The same things were measured in two ways. Each way mixes the same 4 hidden numbers, adds some noise and spreads widely along 3 directions of its own, which tell nothing about the thing.
Some things both ways: the first way, then the second way.
[  6 -15  17  19 -17   5 -21  -4  13 -16   0  -6   0  -2 -20  28]
[ -2  13 -50 -10   7 -23 -14  -3 -12   2  26  -8  22  -3   1  24  13]

[ 14  -3 -11   5  24  10  -6  -7 -20  32  -4  -3  13  -7   1  -1]
[ -3 -12  12  13   4  26  28  11   2  -7 -14  -1  13 -12  16  -9  27]

[  4   3 -18  18  14   5   5  -3  -8  12   7  -2  13   4   2  -6]
[  2 -20  -1  14   0  -2  13   4  12  -8  -8   5  -3   2   3   0  -5]

[ 15 -10 -19  -1  23   6   0 -14  -2 -16   1   5   3 -21 -14   7]
[-11 -14  -2  15   8  15  22 -17   0 -18 -11   3  35  -5   2  -4  24]

[ -2  -4 -36   9  17   7   7  -3  -7   2  -4   5   8 -10   4  -7]
[  3 -16   9   2  -7  36  16   4  19 -16 -17  11  21 -13  13  -6  16]

[  0  -7  22   2  13  -8  -3 -17   8  12   1   2   6  -2  32   6]
[-15 -17  -6  20   1  -5  17 -13   7 -12   1  21  23  -2  16   8   8]

[ 19  -5  22   5  -4  -1 -20  -9   2 -14  21   0  -9  12 -16  29]
[ -3   2 -33   0   9 -10  -1  -5  -7  -7  13   8  26  -9   8  20  29]

[ 14  -9  14  -1   3  13 -31  -5 -19  32 -14  -6   4  -8 -11  22]
[-16   9 -19  -1  10 -20  10  12 -18   0  21 -32  -1  -4  -3  -7  25]

[ -3   1  12  -3   4  -7 -14  -8 -11  23   9   4 -10  21  29  14]
[ 17   7 -20 -16  -5   1  -7  40   9   5  14  -4 -18 -19  14   9  18]

[ 19  -4 -17  18  15   7 -10  -6 -14  20   8  -9   8   8 -13   7]
[  2  -5 -15  11  11 -23  14  18  -8   9   6 -20 -20   6  -2   0   3]

[ -5  -7   1   8  17 -12  13 -18  20 -14   9   7   3  -5  32  -1]
[  5 -15 -21   5   2 -10  -3  -5  12  -7   0   9   2   5  -1  13  -8]

[ 16 -10 -15  -2  33  11  -5 -13 -18  26 -14   0  15 -23  -1  -1]
[ -1 -13  11   0  11   2  13  14  -2 -13  -3   0  -2 -18  -9  -7  44]

[ 12 -12  -7   0  33  -8  -3 -24  -4  21  -3  -3   4  -6  23   5]
[  4  -7  -8   8  11 -18  11  21  -7   4   5 -17 -24  -2  -6   0  12]

[  9 -20 -55  10  42  -3   7 -23  -1   8 -10  -6   5 -16   6   0]
[  6  -9  -3  19   8   7  27  19  -6   7 -13 -35 -21   9   0 -18  -3]

[-12  -2  -3   2   4  -8   5  -8   6 -11   9  12  -7   5  27   2]
[-17 -26   0   7  -5  -8   2 -12  22 -23   5  31  19  -6   9   7   4]

[ -6  -8 -14  33  -4  15 -15   5 -11  46 -20 -17  22   0   0   0]
[ -7   2 -14   2  -8  -2  12  24   3   4   9 -13  -8  -1  21  -3  -4]

[  9   2  -9   3  20 -14  16 -16   8 -30  33  13  -7  13  17   1]
[ 24 -22 -11  -2   5  -1 -12  10  19 -12  -5  29  -1 -12  -2  24  19]

Other things, the second way, with their names:
(457): [ 15  -4 -32 -12  -2  19 -10  -5  12 -11  -6   2  23  -4   1  14   2]
(427): [  1  -5   3  11  11  12  22  12 -10  -5  -7 -13   6 -10   7  -4  34]
(221): [  6   0 -19  -6 -11   9   1  13  13  -1  -1 -12  -2   2   8  -4 -16]
(351): [-20 -10 -24  22   5  -2  17 -31  -2  -9   2  12  44   6  17  15   4]
(200): [  1  -4 -38  -6  11  -5  -9 -26  -2 -12   3  -5  34   2 -18  14   7]
(424): [ 17  -2 -24 -15   5   8 -13   7   5 -10   4   6  14 -17  -3  16  27]
(124): [  0 -22  17  23   6   6  25  14   8  -9  -8  26   0 -13  23   7  29]
(430): [  2 -14  -7  -2  -8 -22  -4  25  22  -3  15  21 -23  -9  12  11   3]
(65): [-11  15 -11 -14   1  32  14   6  -8  -9   3 -34  31 -16   5 -17  36]
(406): [-23   2 -10  -7   2  -8   7   0  -4 -16  19  -6  22 -13  -1  -7  31]
(142): [  4  -2  -5 -14   3  -9  -2  28   2  -6  16  -1 -11 -22   1   1  39]
(85): [-27  -5  -6  -3  -4   7   9 -11   6 -21   8   0  32  -5   4  -8  13]
(109): [ -4 -12 -11   7   1  -9  10   2   4  -5   2 -11  -1   5  -1  -3  -5]
(253): [-21 -10 -24  12   4 -20   5 -23  -2 -13  12  13  29   3   8  14   4]
(425): [ -4   4 -36  -4  -3 -20  -3  10   4   3  21 -11  -3   5   9  11  -8]
(21): [ -6 -19  12  24   0  16  32   4  10  -9 -16   6   6   0  19  -8   7]
(262): [ -7 -10   4  -3   5   4  10  10  -1 -15   1 -19   2  -7 -14 -19  24]
(340): [-10 -13  -8  16  10  21  18 -27  -1 -18 -13  10  49  -5   8  10  25]
(252): [-10 -13 -10  10   6 -24   8   1   2  -7  13   2  -3   0   2   5  11]
(26): [-20  -3  -8  -2  -1  26  14 -20   1 -23  -3  -7  51  -8   0  -9  22]
(336): [ -4  -9   6 -12  -1 -13   1  35  10 -11  18   6 -22 -24  -1  -3  38]
(240): [-18  -5   2  -2  -4  10  13   8   5 -16   5  -4  18 -15   5 -13  24]
(146): [  1 -13 -23  14  10  -5   7 -14   2  -6   2  22  25  -1  13  25  16]
(261): [  8   6 -14 -16  -6  -1  -3  40   5   0  16  -4 -14 -20  13   4  25]
(111): [-22  -4   1  11  -5   6  27   8   5  -7   4  -7  11  -5  22 -11  10]
(62): [  9  -2 -12  -4  -4  17   6  21  11  -2  -6 -11  -2  -7   9  -2   5]
(438): [  0 -22 -11  -2  -4 -20 -12   4  23 -17  10  37   3 -14   5  19  14]
(143): [ -5 -21  19  21  -5  36  36   0  14 -12 -30 -16   7   6   9 -28 -12]
(245): [  4   3 -34 -13  -2  -8 -10   9   6  -2  14  -9   6  -3   2  12   0]
(279): [-11 -30  26  36  10   0  37   2   3 -10 -16  13  -1  -1  10  -5  21]
(150): [-15  -3 -28   8   6  10  13 -30  -4 -12  -5 -12  45   8   1   3  -2]
(308): [  4 -19  18  11  -1  29  22  17  14 -12 -16  17   6 -15  19  -3  28]
(195): [-18 -20   9  28  15  -5  30  -9 -10 -13  -6   6  18  -7   5  -2  39]
(117): [-15 -17  -7  20   1 -11  15 -12   5 -10   1  15  16   3  12   5   4]
(230): [-12  -8 -23  15  -3  13  13 -26   7 -11  -4   6  40   7  18   6 -10]
(411): [-20  -1  -2   1   2  -2  12   8  -3 -14  16   4  19 -20  11   0  42]

Some of these things the first way, each followed by its name:
[ 18  -7   7  22   6  -3  -3 -12  13 -16  22  -7   7   6 -15  14]	(146)
[  1  -2 -12   7   9   2  -3  -6  -6   3   7   4   0   3   6   5]	(109)
[  6  12  12  -9   2  10 -22   5 -39  46   6   5   1  15   8   6]	(336)
[ -8 -11  13  10   5  -4   4 -10  19 -10  -4   4   7 -14  22   3]	(230)
[  2  -8  33   3  -1  -6 -10 -12  12  -7   6   3  -1   0  15  18]	(253)
[-15  -4 -23  22  -3   8   0   4  -2  11 -11   0   9  -3   9  -4]	(221)
[-13 -14  15  16  -4  -6  -9  -9  15  13 -13  -5   5  -2  28  12]	(425)
[ 18  -6  -1  18   8  18  -3  -2   1  -8  -1  -3  22 -22 -31   2]	(340)
[  0  -8 -22  15   1  11 -17   1 -17  28 -13  -7   4   2  -6  10]	(111)
[ 18 -15 -14   0  33   3  -7 -22  -9  21  -9  -5   9 -19   0   7]	(427)
[ 27   2 -25   8  34   3   0 -13 -23  20  21  -6   7  11  -7  -1]	(279)
[  0 -17   8   2   7   2  -3 -12  17 -21  -9   7   4 -27   1  11]	(150)
[-17 -10 -19  31   8  -2   5  -6   9  28 -15 -10  14   1  33  -6]	(430)
[ -2 -12  -7 -16   8   4  -8  -9   1 -20 -12  17  -9 -27   1  14]	(26)
[11  3 -1 15  0  0 -9 -2 -6 -3 24  0 -3 20 -9 13]	(117)
[  2 -15  -6  -9   8  19 -23  -3 -17  19 -32   4   5 -34 -12  14]	(65)
[ -5   1  -1   0   2 -18   5 -12   8 -26  31  13 -21  25  27  11]	(438)
[ -2 -13  10  -2  20  -5   4 -18  16  -9  -8   8   5 -24  27   3]	(424)
